There are 10 hidden switches. A switch that is on adds its own fixed numbers to the row, and there is some noise. The rows also spread widely along 16 directions, which tell nothing about the answers.
Some rows, each with its switches (1 for on, 0 for off) after it:
[  1   2  -8 -19  -2 -25   8 -35   7 -15  -7 -18 -14  20   9   9   0  18
   0  -5 -11  -8  -2   1  29  -1   6   2  -8  -2   6 -21  25  -1 -25 -11
  28  19   8  -4 -22] | 0 0 0 1 0 0 0 1 0 0
[ 18 -12   1  -3  -1  12 -10   5  10  -7 -16 -13 -26 -14  -6 -22  33   3
  -3   6   7 -15  -7  27  10 -14 -10  -6  -7  -6   4 -16  -1 -29  -7   2
  15  -5   7  28  -7] | 1 0 0 1 0 1 1 0 0 0
[ -6  13  -3  10  -7 -13   5   8   3  -2  -4  -9  -3  10   4 -22   8  25
  -3  11   8  10   0 -11  13  -1  -2   0  11   3  15  18  -5  16 -45   8
 -14 -20 -14 -21  -1] | 0 0 0 1 1 0 1 1 0 1
[-52 -14  -4 -16  16 -12   1  -9  15 -22  -1  16   7  -8   9   7  -2  -9
   0  -4  -9 -25  -4  -5   7  11  10  13 -13  14  10  -9  14 -14   1  -3
  20  10  10  -3 -15] | 0 0 0 1 1 1 0 0 0 1
[  2 -19   1 -15   7  -7  -9   1  11 -14 -15  -9  -3   1  -1   3  20  25
 -11 -24 -17 -34   0  24  21   3   2 -14   5 -14  -7   2 -10 -23 -28   1
  -6 -18 -20 -15 -14] | 1 1 0 1 1 0 1 1 0 1
[ 19  10 -19  30  -6   7   2  13   0  11 -15  19   9  -5  -6 -12  -7   8
   2  18  -7  15   9 -13  14  22   1 -12 -10   8   5   3 -10  28 -11  -9
  -4  -9   5   8  30] | 0 0 0 0 1 0 0 1 0 0
[ 12  21   8   4  -6 -11 -11   0  -8  -2 -19  10  -6  -6  -2  -7  -2  -7
 -13  -4  14  -5  -9  16  25  15  -4 -20   7  10  22  -1  -8  -1 -11   8
   5 -23 -21 -11 -15] | 1 0 0 0 1 0 0 0 0 0
[ 16   8 -15   7 -22   7  -1   9  22  -2  -3   9  -7   1   0 -11   4  11
   0  22  -2  14   4   6   0   1  -7  -3 -11   1   3   0   7  20 -14 -15
  12   7   5  16   7] | 0 0 0 1 1 0 0 1 0 0
[  4  -6  -3   6   8   2 -25   0  -4  -5  -7  -3  21  -7   7   6  -4  -8
  -6  -5  -1 -22   3  22  -8   1   1 -22   9  -1  -6 -23   8   2  21  -5
   7  13 -11  27  -9] | 0 0 0 0 1 1 0 1 1 0
[  0  18   4 -24  -8 -23  -1 -23  25 -23  37   2 -17  12  -2  23  -6  12
   1   0   3   4   1  -5   2  11   1 -10 -10  10  16  12  12   2 -12 -11
   9  12 -10 -13 -37] | 0 0 1 1 0 0 1 0 1 0
[ -7   3 -10  14  12  -3  -2  -3  -7  -2  -4 -19  11  24  26  -4   1  24
   3  16 -16   6  -1   0 -24 -13   2   0   4 -19   5  12   2   8  -2   1
  -9   0  -7   0  -2] | 1 0 0 1 1 0 0 1 0 0
[  2  -6  -9 -17 -22   9  -7   1  41 -22   3   9  -7   1  -3   7   3  14
   4  21  -7  -1   5  18  -3  10  -6  -9   2  -2 -16   8   8  12 -23 -29
  15  18   3   9   0] | 0 0 1 1 1 0 1 0 1 1
[-41 -13   0  15  30  -3   7 -40 -36 -12 -15 -23 -19  -8  24 -20   4   0
  23  21  22 -11 -22  -5   9   6   4  20   9  -9  13  -7  -6  -9 -17  21
  -4  17  13  -4  -6] | 0 0 1 1 1 0 1 0 0 0
[-16  -7 -28 -17  10 -12  22 -31  11 -12  15  -9  10  17  17   4 -11   4
  11  -5 -38 -10  17 -10 -17   0   9   8 -24   3   2  -3   6   5   8  -4
  20  20  30  30   0] | 1 1 0 1 0 1 1 0 1 0
[-17 -10  -6  10  -5   6  -9 -11 -17   4   4  -8 -15  -6   3  -8   7   1
   0  11  11   6  -2 -29   4   7   7  -3   1   6   2   2  -8  -1  10   1
 -21  -3   3 -18  13] | 0 0 0 1 0 1 1 0 0 0
[ -6 -36  -3  -7  -9  -6   4  -1  12  -8  19   1  -1  -3 -27   2  20  27
  16 -10  -6  -5  15 -14   4 -13  16  -4 -14 -18 -23 -19   7   2 -28  -6
 -11  17  11   2  12] | 1 0 1 0 1 0 0 0 1 0
[-12  -9  -5  -3   1   1 -23  -2  -6   3 -21  -2   3   3 -12   8   5  18
  -9  -9  -3  -6  -6 -21  25   5  20 -20   0  11 -11  -7   1  -9   7 -16
  -9 -16   5 -22   6] | 0 0 1 1 0 0 0 0 0 0
[ -2  -4  -7  -5 -11  -8  12   6  33  -9  52 -10   2   4  -3   0  -6  21
   8   1  10   0  20 -16  -8   3  -5   4  -3   7 -16  13   5  22 -25 -11
 -21  13 -11  -3  -1] | 1 1 1 1 1 0 0 1 0 0
[ -6  13   4  -8   6 -11 -24  33  31 -14  -2  -9  33  20   4   2  -3  25
 -19  -9  -1 -20   0  20  -6  -5  -1 -20  26  11  -7  18   0  11 -25 -14
 -11 -25 -30 -10 -22] | 0 0 1 1 1 1 1 0 1 1
[ -2 -12 -10  -9  -5 -10  -5   0   4  -2  -4  17   6  -4   1   0   6   5
 -15 -30 -15 -23   2  20  -1   0   7  -4 -24 -10   5 -20  -4   1  -3   1
   4   3  -9   5 -14] | 0 1 0 1 1 0 0 0 1 0
[-29 -13   9 -15   2 -24  -7 -17   6 -21  26  -7  14  11  -5  22  -1  20
  16 -12  -2 -12   8 -12  -4 -10  14  -9  16  -7 -11  -5  16   2 -20   4
  -5  21 -10 -12 -22] | 0 1 0 0 1 0 1 0 1 0
[  9  -3  -3  17  12  -4  -4  12   8  -7 -24  20   2 -10 -10   1   6  13
   6  13  -1  -7  -1  -4  29  33   1 -17   6   2   4   7 -12   1 -33  -6
  -6 -17 -10 -18  11] | 0 0 0 1 0 0 0 0 1 0
[ -8 -10  -4  -4 -25 -10  -2 -36 -26  -7 -22   3 -22   1   3 -12  20   4
   9  14 -16  17  -1  -3   4 -13  10 -12  -1 -23  20 -10   3  -7 -13  21
  17   1   9   2   5] | 0 0 0 1 1 0 1 0 0 1
[ 17   5  -5  -6 -43  -2   0 -30   3  -4  30  -8 -36   2   0   4   3   5
   1  24   9  31  11 -18   0   7  -4 -13   3  -1   2   8   4  21  -5 -11
  -6  15  -7 -11   7] | 0 0 0 1 1 1 0 0 0 1
[-28 -35  -1   1 -15   7   0  -2  -7   0  13  20  -5  -8 -17   0  13  16
  15  -1  -9  10   6 -19 -14  -8  18   3 -18 -22 -18   3  -7   1 -10   7
 -21  15  13 -11  19] | 1 1 1 0 0 0 0 0 0 0
[-24   4  -1 -15   7  -3  14 -11  13 -16  11 -15   3  13  13  -2  -8   4
  11  20  -7  -1   2  -6 -14   3  -6   3  20   6  -1  33  -2  -3 -18   4
   4  -4   8   0  -1] | 1 0 0 1 0 1 0 0 1 0
[-13  10 -19   3 -12  11 -11   7  10   2 -10 -16  13  14  24 -16 -12   3
 -13  15  -1   1   1   0 -11   0  -5  -6  14  14  -8  13  -3  19   9 -19
  -6 -11   2   1  13] | 1 1 1 1 1 1 1 0 0 0
[-32 -15   2 -19 -10   7 -14 -35 -17 -10 -17 -11 -21   1  -2   2   9   9
   2   0  -2  -4 -15  -5  15 -10  14  -3   1  -3  -7 -12  10 -15  -2  -2
  14  17  24  -6  -7] | 0 0 0 0 1 1 1 1 0 0
[-19   9   1 -15 -20   1  -1 -11  13 -10   4 -14  -4   8 -12 -20   2   9
  12  17  10  14  -2  -4  -5 -29   4  -2   6  18  -4  -1  18   7 -17   1
  25   9  32  31  -6] | 1 0 1 0 1 1 1 0 0 0
[  7   4   2   5 -20  -4 -21   3   0  -8 -12   3  13   7  10   5   0   2
   3  21 -10   8   8   8 -13   1  -5 -34  35 -10  -1  17  -3   5  -7   6
  -4 -14 -24  -8   6] | 1 1 0 1 0 1 1 0 0 0
[ 17  17   4   5   7 -19   0   2  21 -14  -1 -16   9  13   3  -6  -1  18
  11  16  11  -3   1  19   7 -10  -9  -6  16   2   5  -6  20  14 -39   0
  19  12  -9  23 -24] | 0 0 0 1 0 0 0 1 0 0
[ -7   6 -10   7  11  17   0 -10  10 -11   4 -16   9  -7  22  -6 -24 -24
  11  29  12 -12   3  12  -8  18 -14   0  20  21 -12   3   1  12  19 -13
  10  18  11  35   8] | 1 0 0 0 1 1 1 0 0 0
[-19   7   5 -13  12  -7   0 -35 -10 -14  -1 -38  -8  12  11  -6   1   7
  11  12  11  -7  -9   0  -1 -14   2  -7  25   5   1   4   7 -12  -6   9
  11   3   8  11 -19] | 1 0 0 1 1 0 0 0 1 0

New rows. What belongs after each?
[ -4   4   0  13   0   6  -3  20  14  -5  -2 -11   2   9   0 -19  15  27
   6  22   8   9  -6   3 -11 -16  -6   5   8  -7  -2  11   0  10 -27  -6
  -6  -1   2   5   0] | 0 0 0 0 1 0 1 0 1 0
[  2 -12  -7   8  10   2   0  -6  -9  -8 -17  10  13 -13  -1 -11   2  -3
  11   6 -13 -14   6  22  -7   9   3 -15   3 -12   3  -2 -17  -1 -13  18
   5  -5   1  32   9] | 0 0 1 1 1 0 0 0 1 1
[ -2  -9  -8 -12  -3  -5  -5  12  44 -21  21  -7   8   8   8  13   4  12
  -2  11 -13 -12  16  -1  -6   5  -5  -7   5   4 -11   7  14   0  -5 -28
   1   4 -13  -3  -2] | 1 0 0 1 1 1 1 0 0 1
[  5   9   1 -10 -21 -12   7 -14   9  -8  13 -14 -21   5   6 -12   9   0
  -1  12  11   9   3  -2   4  -8  -9  -1   3   2  13  -1  12  -4 -12   2
  10   0  -5  -1 -10] | 1 0 0 1 0 0 0 0 0 0
[-19 -14  -5   7  10   1  23  -5   2 -13  13  16 -13 -28   3 -20   7 -15
  19  17   8 -10   5  -4  -3  25  -9  10 -10  -1  18  12 -19 -12 -19  19
  -4  -5   3   7  12] | 1 0 1 1 1 0 0 0 1 0
[-12   0  -7  -8   5 -15  15 -37 -22  -7 -15 -24  -3  13  19  -5  -5   0
   5   3 -15  -6   3 -10  17   7   3  -6  15  -5   8  -2   2  -8 -12  10
  11  -4   8  -6   6] | 1 0 0 0 0 0 0 1 1 0
[ 17   7  -7   7   2   4  -5   0   1   1  -5 -13   3   6  -5  -4  -1  19
  -7   4  -4   1   6  -5  11  14   3 -24  10   7  -6  14 -15   7  -5 -12
 -14 -23  -6  -3  12] | 1 0 1 0 1 0 0 0 1 1
[-10   1   0 -12   4  -9   8   6  31 -20  26  12  -4   4   2  14  -1   8
   8  12 -14  -1   9 -13  -6  18  -4  -2  -3   8   9  34  -3  -9 -16  -5
  -3 -10  -7 -18  -7] | 1 0 0 1 0 1 1 0 0 0
[ -2  21  14  -5  24 -20  10 -14  12 -23  18 -31 -20  13  11  -7  19  16
   9  16   7   0  -9  -1   1 -10 -12   1   6   1  34  15  10 -29 -17  11
  12 -10  -7   0 -37] | 1 0 0 0 0 0 1 0 1 0
[ -1  -9 -10  -5   5  -6   0 -14   5 -14  -1 -11   5   2  27  12  -4 -11
   2   9 -17 -18  11   0   3  18  -7  -8  13  -5   3  -3   5 -16  13  -8
   5   0 -12  -5   4] | 0 0 0 1 0 0 1 0 0 0
[ -5 -14 -12  -2   2 -15  14 -22  -2 -10  13   0  -7  -1  28  11  -2 -12
   3   4 -16 -10  12 -10   1  22  -4   6  -9 -13  14  -7   3 -11   9  -1
  -1   9 -11 -16   4] | 0 0 0 1 0 0 0 0 0 0
[ -9  -6  -3  -8  27 -17  11 -32  -1 -16   6 -12   8  15   1  21 -13  25
  13 -14 -21 -16   4   2  10  10  16  -3  -1  -5 -13   5  -3   5 -19   1
   0  14   6   3 -15] | 1 1 0 0 1 0 0 0 0 1
[ 18   3  -5 -16  -5   3   9  -6   6  -5 -17  23  -2  -3 -13   5  -8   6
  -4 -13 -27 -11   3  21  17  24   0 -15 -10  -1  -1  16 -21  -2 -27   5
  13 -12   7   7   3] | 0 0 0 0 0 0 0 1 1 0
[-13  -8 -15  -2  24  12  -1 -13   7  -6   6  -8   2  10  -8  10  -2  28
  12   5 -20  -4  -2 -15 -10  -2  16  -2 -22   5 -14   6   2  -2  11 -15
   5  16  32  23  -2] | 0 0 0 1 0 0 0 1 1 0
[ -7  -1 -20  10  18 -10  27  -9   2  -4   1  19  -1  -8   4 -10  -2  -4
   9   7 -23  -1  11 -21   8  24   5  10 -31   9  26   5  -9  -1  -6   8
   9  -9  17  11  14] | 0 0 0 1 0 0 0 0 0 1
[-14  -3  -4   1  -3   1 -19 -18 -18   6  14 -27   1  10   2  -1   0  17
  -7 -14   8  -1  -2 -14  -5 -21  14  -8  -2   5 -10 -16   8   8  22  -4
 -14  13   3   5 -12] | 0 1 0 0 1 0 1 1 0 0
[ -2   3  -9   3  23 -24  -1 -17  -9  -5   1   2  17   0 -11   3  -6   7
   5 -23  -8 -18   6  -9  19   9  19 -13 -17  13  14 -21  -1   6  -9   7
   6   0   9  18 -11] | 0 0 1 0 1 1 1 0 1 0
[ 31  10   3  15   6   3   0  11  22 -10 -11  -8  -5   5  -9  -8   7  39
  14  26   6   6  -5  21  11   4 -11 -10  14  -8  -9  21  -7  14 -57  -5
   0  -1  -5  11  -4] | 0 1 1 1 0 0 0 1 0 0
[ -4   6 -18  -5 -16  -6 -19   0  11  -9 -45  17  25  14  -8  -3  -6  14
   3  13 -21   3   1  11   9  -4  15 -28   5   4  -6 -14  13  22 -19 -16
  31  -2  17  20   5] | 1 0 1 1 1 0 1 0 1 0
[-14   7  -5  -2  21 -19  -1  -8 -13   1 -25 -12  29   8  -5  -3 -19  10
  -6 -28  -1 -28   1  -6  40   9  16 -11  14  25  -5 -13  -1   6 -22   5
   2 -17   3  -3  -5] | 0 0 0 0 1 0 0 1 0 0
[-24   4 -13  -8  27 -14   9   3   9   0   6 -31   8  14  12 -21   1   8
 -17 -28   7 -31  -3  -7  11 -15   6  22 -22  25   9 -21   9  -8   6  -5
   1  -6  10   9 -24] | 1 0 0 1 0 0 1 0 0 0
[ -9 -18  -1   9  -2  -2  -7  17  -5   3   9  11  10 -19  14  -5  -5 -21
 -16 -18  19 -28   7  12   2  19  -7   2   0  -4  -4 -16 -11   5   9   0
 -29  -1 -34 -19   5] | 1 0 0 0 1 0 0 0 0 0
[ -7  20  -9   6   2  -7  23   0   4  -5   6 -11   8   9  19 -26  -1  -7
  10  30 -11  13  13 -15 -21  -2 -13  -1  13   8  27  29  -6  -4  -8  19
   7 -27   4  16  14] | 1 0 0 1 0 0 0 0 1 0
[-15  14   4 -30 -12  -3  -3 -25   1 -13   5 -23  -4  14   5  -5  -8  -1
   0   0   1  -4  -4  13 -11 -21   0  -9  18  13   0  14   4  -7   0  11
  17  -3   9  18 -24] | 1 0 0 1 1 0 1 0 0 0
[-19 -23  -7   3  23  -2   4  11   5 -10  -7  11  21  -1  21  -2  -4  -2
   3  -8 -15 -30   1  28 -18   5   0  13 -10 -20  -4  -4  -8  -4  -7   7
  -4   9  -7   8  -4] | 1 0 1 1 0 0 0 0 0 0
[ 27  -4  -8   9 -12   3   0   6  15   4   5 -12 -25 -15  -6 -28  22   8
  -8  -4  28 -10  -1  20  15  -8 -10   6 -22   2   0 -29   2   8 -14  -8
   1  10  -2  25  -8] | 1 1 0 1 1 0 0 0 0 0
[ 14   9  -2  10 -24  -8 -21  12   8  -3 -14  20  -6  -6  -4   1  13   1
 -12   9   1   9   2  -8  23  12   0 -24  -2   3  20 -12  10   0   2 -15
   4 -16 -20 -21   3] | 0 0 0 0 1 0 1 0 0 0
[-25 -23  -6  10  10  -4  13  24  16  -3  23  -1   8 -12  -6 -21  13  13
  10  -5  11 -18  12 -19   2  -2   0  20 -11   5  -1  -2  -3   1 -30   8
 -23  -3  -2  -4   9] | 0 0 0 1 1 0 1 1 0 0
[  8  -4  -7   7  27   6  -8 -14   1  -7  21 -30  14  -9   3   0 -11   3
   8  -6   8 -28  10   6  -2  10  -2 -14   5  16 -14 -10  -6   3  14  -5
  -7  14   3  39  -5] | 0 1 1 0 1 1 1 1 1 0
[ -2  -8  -6  -7  12 -13   4 -19   4 -11  11 -14  -5  -6   4   0  -4   5
   0 -19   7 -31   5   8  21  15   0  -1  -4   9  -3  -9  -6   1 -19   3
  -5   8  -7   2 -15] | 1 1 0 1 1 1 1 1 0 0
[ -9 -12  -3  12  16  -6  14   6  25 -11  50 -16 -13 -11   6  -8  15   5
  14  14  20  -7  12 -23 -10   2 -11  18 -15   7   5  -5  11  -8   3  -6
 -14  16  -5   8  -6] | 1 1 0 1 0 0 0 0 0 0
[ -4 -24   0 -26   2  -1  -4 -27   6 -17  16  -4 -12 -13 -12  18   6  -2
   8 -19 -15 -26  10   3  11   4   7 -15 -12   1 -13 -17   7 -30  15  -1
  14  17  11  19 -11] | 1 1 0 0 0 0 1 1 0 0
[ 17  -9 -14 -18 -20  -6   4 -13  15   3  10  -6 -13  -3 -12   2  -4   3
 -15 -25   3 -14  11  -6  38  15   5  -1 -23  19 -15 -29   6   9  -8 -28
   6  14  14   0   6] | 0 0 1 0 0 1 0 0 0 0
[-25  -6  -8   5  48  10  -8   2   4  -4  -1  -7   7  -1 -10   1  -8  22
  -1 -17  13 -31 -18   0  11  13  16  11 -21  24 -16   0 -15   7  -5 -14
 -15  11  19   8 -19] | 0 0 0 1 0 1 1 0 1 0
[  0  10  -9  11  11  15 -14   2   5  -2 -12  -9   3 -10   6 -16 -11 -14
  -3  15  20 -13  -7  14   7  11  -5  -5   0  27  -5 -13   2   7  18 -16
  12   8  15  33  -1] | 1 0 1 0 0 1 1 0 0 0
[  7  -8  -4  -3 -23   0  -4 -16 -10   2 -22 -15 -19   1  24 -10   4  -9
 -18   3   8  -7  -6  20  19   5 -10   4   9 -13  -4 -23   5   4  -8 -12
   5  13  -8 -14   5] | 0 0 0 0 0 1 0 0 0 0
[  1  15   1  -6 -14  -6  -2   3   7  -1  20  13   9  10 -10   5  -4  11
   0   2 -22  21  12 -16 -19  -6   6 -18  -5   7  12  30  -6   0   1   9
   0 -20   2   3   1] | 0 1 1 0 0 1 0 0 0 0
[ -2 -17  -9   7   7   0 -20 -18 -18  -4 -30  -4   1  -9  -8 -12  14   2
   9   0   2 -16  -6  11   9 -11  14 -19 -10  -7  -2 -41   8  -7   8   3
  17  13  18  36  -2] | 1 0 1 1 0 0 1 0 1 0
[ -9  -7 -15   9  -5  -5   4 -11 -27  14 -10   2  -3 -10   6 -28   2 -16
 -11 -14   8 -10   2  -5   4   2   7   1 -21   4  15 -26  -9   6  13  14
  -6  -6   4  11   9] | 1 0 0 1 0 0 0 0 1 0
[ -3 -12   3  -1   2  12 -22   3   5 -11 -30   4 -19  -4 -30  -6  32  35
   8  12   0   0 -17   1  17  -9  13 -21  -2  -7  -8   1  -5 -16 -24  -8
   3 -11  15   0  -3] | 1 0 0 1 1 0 1 0 1 0
[ -2  -4   4 -10   5   8   6   8  20  -4   6 -29 -21  -4 -12 -22  12  20
 -11  -7  26 -18  -7   1  35   5  -8  13   3  22 -14   8 -10  -7 -38 -14
 -14 -10   8 -11  -2] | 0 0 1 0 0 1 1 0 0 1
[ 11  10 -10   5 -16   7   6 -12   5  -5  16  -6 -30 -16  20 -20   6 -13
 -14  17   9   5   5   3   2  26 -20  -3 -11   5  23   8 -10   1   8  -9
  -2  -4 -10   2   7] | 1 1 1 0 1 1 0 1 1 1
[-16  10  -6   2   6   9 -10 -31 -13 -10 -17 -11   6  10  14   6 -17  -1
  16  32  -6   8  -6  -2 -14   8   4 -21  27   6  -9  18  -1   8  14  -2
  11   7  14  15   3] | 1 1 0 1 0 0 0 0 1 0
[-26 -13   5 -14   6 -25  -4   7  14 -21   9  10  19   2  20  13   4  -8
  -6 -18 -13 -29   6  14  -6  -3  -1   5  -1 -11  15 -16  17 -18  -1   5
   9   5 -25 -12 -24] | 0 0 0 0 1 0 1 0 0 0
[-20 -11  -4 -15  -9  -9   3   2  20  -7 -11  -4  -9   1  -6 -11  12  16
  -7 -10  11 -16  -7  -2  31  -6   4  14  -8   9  -6 -19  14  -1 -33 -15
   9   4   9 -15  -8] | 0 0 0 1 1 0 0 0 0 0
[-13  14   6 -12 -21  -5   1  10  23 -16   9  20  -9 -10   7 -15   9 -21
  -6  15   1   4  -1  17 -15  -8 -15   3  -8   6  32   5  12 -14   1   8
  29  -6  -4  14 -16] | 1 0 0 0 1 1 0 0 0 0
[ 12  10 -12  30  13 -13  -6   0  -6   2  -2  -6  24  13  23  -2 -10   3
   5  16   0   4   6   5 -17  -2   0  -6   3  -8   9 -16  11  27   7  -2
   0  14 -13  21  -4] | 0 0 0 1 0 0 0 0 0 0
[-17   6   0  18  27  -5  -4   0  -5 -10   5 -24   3  -1  35 -14  10 -13
   0  19  10 -12  -5  -2 -17  -4 -14   7   6   0  29 -10  12 -21  29   3
   4   0 -10  13 -13] | 0 0 0 0 0 0 1 0 1 0
[ 25  -4 -10   7 -20   0  -1  13  10   3  -5  -1  -9   1  22  -9  14   4
 -22  -2 -10  -4   6  20   0   6 -15  -2  -8 -22   7  -6  -5   0   0 -14
  -8  -9 -27 -15   6] | 1 1 0 0 1 0 0 0 0 0
[-22   4  -5  -1   5   5   2   4  19 -22  -3  19  10   0  10   3  -7   4
  14  28 -18   2  -1   6 -15  15  -5  -4   3  -2   8  26   0   0 -14  -4
  15   3   6   7   2] | 0 0 1 0 1 0 1 1 1 0
[-19  -6   3  10  10   6   4 -11 -15  -9  -7 -11 -10  -7  20 -15   8  -2
  10  25   9  -4 -10   6 -13   4  -9   4  19 -14  10  16 -13 -10 -11  17
  -8  -4  -6  -3   2] | 0 0 0 1 1 0 0 0 1 0
[-26  -5 -12   6  26  -6  16   0  -3  -9 -13  -2  27   1  25 -20  -3 -10
   7   8 -22 -19   7   8 -20   1  -2   7   3  -3  17   5  -6  -9  -2  20
  12 -11   8  28   7] | 0 0 1 1 0 0 0 0 1 1
[  3  -7 -14  17  12 -22  10   5  11  -9  23  -2  -6 -13  25  -7   8 -10
  -6  -2   6 -23  16 -13  15  29 -12   6 -17   1  30 -18   5  -7   3  -6
 -13  -5 -32 -18  -2] | 1 0 0 1 1 0 1 1 0 0
[-26 -15   0 -17   9  -6  -7  -2  10 -16 -10   2  18   2   3  15  -7   3
   4  -7 -12 -26   3   3   7   7   7 -11  17   3 -14   3   3 -12  -8  -2
   3  -6  -5 -11  -4] | 1 0 0 1 1 0 0 0 0 0
[-17  -8  -5   4 -17   2 -14  -9 -10   4 -16 -23  -7  -1   7 -19   3   5
  -6   8  32  -4  -8  -9  22  -6   3   0  19   7 -14 -22   9  12 -10 -13
  -9   6   0 -13   7] | 0 0 1 1 1 0 0 0 0 0
[ -9 -12  -4   1  13  -1 -12  11  10 -10  13  11  15   2   1   9   1  11
   3  -7 -14 -14   5  12 -24  -4   7  -5 -15  -9  -2   3  -1   1   3   4
  -6  10  -7  14 -15] | 1 0 0 1 0 1 1 1 0 0
[ 15   1  -3  -7  -5  -6  18 -27  -6  -7  30 -10 -27  -2   8  -3  10   0
   0  -2 -16   5  14  -5  -6   5  -6  -1 -19  -9  24  11  -9 -18   5  16
  -2  -2  -3   8  -4] | 0 0 0 0 0 0 1 1 0 1
[ -8   9  -6  -7  18  -7   1 -11   6 -12  -3   8   8  23   5  18 -13  25
   5  -2 -26   0  -7   8 -10   4  12  -1 -13  -4   4  25  -8   6 -14   1
   4   3   6  -1 -21] | 0 0 0 1 0 0 1 0 0 0
[-23 -12  -4 -11  18 -17   1   5  37 -29  10  -5  11   2  23  10   2  10
   3   4  -6 -32   4  12   3  16  -9   4   6  -2   0  -1  16  -9 -25 -18
   9  10 -17 -10 -17] | 1 1 1 1 1 1 0 1 1 0
[-17 -17 -11 -15 -25  -2   1  -2   7  -6   5   4  12   1  -6  -7   0   3
   7   0 -13  -2  17 -11  -7  -2   7 -14   9  -2 -12   5  -3   5 -14   2
  -5  -7   5   0  20] | 1 0 1 1 1 0 1 0 1 0
[-10  -3  -6  -5   7   3  -9  -8  12 -12 -26  -3 -10  -4  -2  -5  15   2
   3  16  -6  -8  -9  -1  16  -7   3  -4  -7  10   8 -19  20 -25   7 -12
  34   2  24  20  -6] | 0 0 0 1 0 0 0 0 0 0
[ -8 -10 -10  -4  -4  -3   0  17  18  -2  -7   4 -10  -2   9  -9  10  16
 -24 -15   5 -22  -5   6  24  19  -5  11 -14  -1   2  -2  -6   4 -31 -20
 -14  -8 -17 -36  -3] | 0 0 0 1 1 1 0 1 1 0
